The groups are shells around one centre, one inside the other: the same stretched ball of 4 dimensions in 9 sizes.
(in the rows, 128 means zero)
Known rows, each followed by its group:
[123  97 149 111 155 153] | (0)
[ 93  95 135 152 143 140] | (6)
[144 125 106 131 107  64] | (2)
[146 134 122  94 101 101] | (3)
[131 126 124  88 107 127] | (4)
[ 99 124 185 187 127 149] | (6)
[124 103 211 107 173 217] | (2)
[149 136  96 107  89  63] | (1)
[112 125 110 144  97  90] | (5)
[106 116 177 137 135 173] | (5)
[139 125 118 148 111  68] | (7)
[143 143 184 127 113 140] | (5)
[ 98  99 132 146 138 135] | (3)
[142 144 177 175 112  99] | (2)
[119 108  95  90 115 113] | (8)
[144 146 142 128  92  95] | (8)
[140 132 148 146 114  97] | (0)
[131 147 185 136 105 146] | (4)
[149 156 166 159  92  88] | (1)
[108 110 197 155 153 181] | (8)
[137 147 145 156  92  84] | (8)
[113  88 117 108 150 135] | (3)
[131 115 105 119 116  88] | (0)
[133 131 130  81 102 133] | (7)
[ 95 106 136 117 127 161] | (6)
[150 147 221 116 124 178] | (1)
[122 149 154 175  87  93] | (7)
[110 116 105 112 106 114] | (4)
[129 102 131  80 142 150] | (4)
[107 128  94 136  84  84] | (2)
[132 137 122 129  92  90] | (0)
[134 130 167  83 119 170] | (7)
[137 153 154 139  86 105] | (3)
[103 112 123 139 117 120] | (5)
[109 110 166  92 137 194] | (6)
[160 127 173 118 138 125] | (1)

New rows. What belongs after each?
[134 145 161 169 100  94] | (8)
[118  96 160 108 159 172] | (5)
[126 120 131  84 115 143] | (4)
[122  86 117  93 157 138] | (2)
[105 101 156 141 147 155] | (5)
[115 118 165 181 133 118] | (8)
[139 148 141 129  88  99] | (8)
[139 102 106  95 137 102] | (2)
[119 109 162 163 146 127] | (4)
[135 112 207 132 164 179] | (8)
[124 106 199 114 163 198] | (4)
[134 141 212 155 126 158] | (4)
[137 101 204 119 178 188] | (6)
[144 120 138 149 128  84] | (6)
[125 157 192 183  93 122] | (1)
[ 98 102 146 106 137 177] | (6)
[113 100 130 142 141 120] | (5)
[118  84 144 123 170 149] | (6)
[123 140 103 166  80  50] | (6)
[141 132 242 132 152 202] | (6)
[124  92 105  68 143 141] | (6)
[155 137 226 123 143 177] | (1)
[139 151 173 152  97 112] | (8)
[114 127 194 155 130 165] | (0)
[150 131 129  79 109 118] | (2)
[149 143 152 126 103 102] | (8)
[129 143 225 191 129 150] | (1)
[137 122 153  61 125 171] | (1)
[111 127 102 143  91  83] | (8)
[117 139 173 155 105 137] | (5)
[115  92 142  96 156 167] | (8)
[110 130 176 169 118 139] | (5)
[112 148 168 156  90 133] | (6)
[132 131 123  99 100 115] | (5)
[106 116 124 185 117  83] | (6)
[138 113 149  74 137 160] | (8)
[119 103  76 109 116  82] | (7)
[147 140 164 129 111 116] | (5)
[120  97  96 101 132 109] | (8)
[128 125 211 138 145 183] | (0)
[118 103 107 140 130  91] | (8)
[101  89 112 144 145 116] | (6)
[107 102 153 142 145 148] | (0)
[124 127 201 174 138 148] | (4)
[108 126 139 159 107 112] | (0)
[120 114 196 168 153 157] | (8)
[114  96 151 131 156 149] | (5)
[147 129 166 153 129 105] | (7)
[128 136 157 175 109  95] | (4)
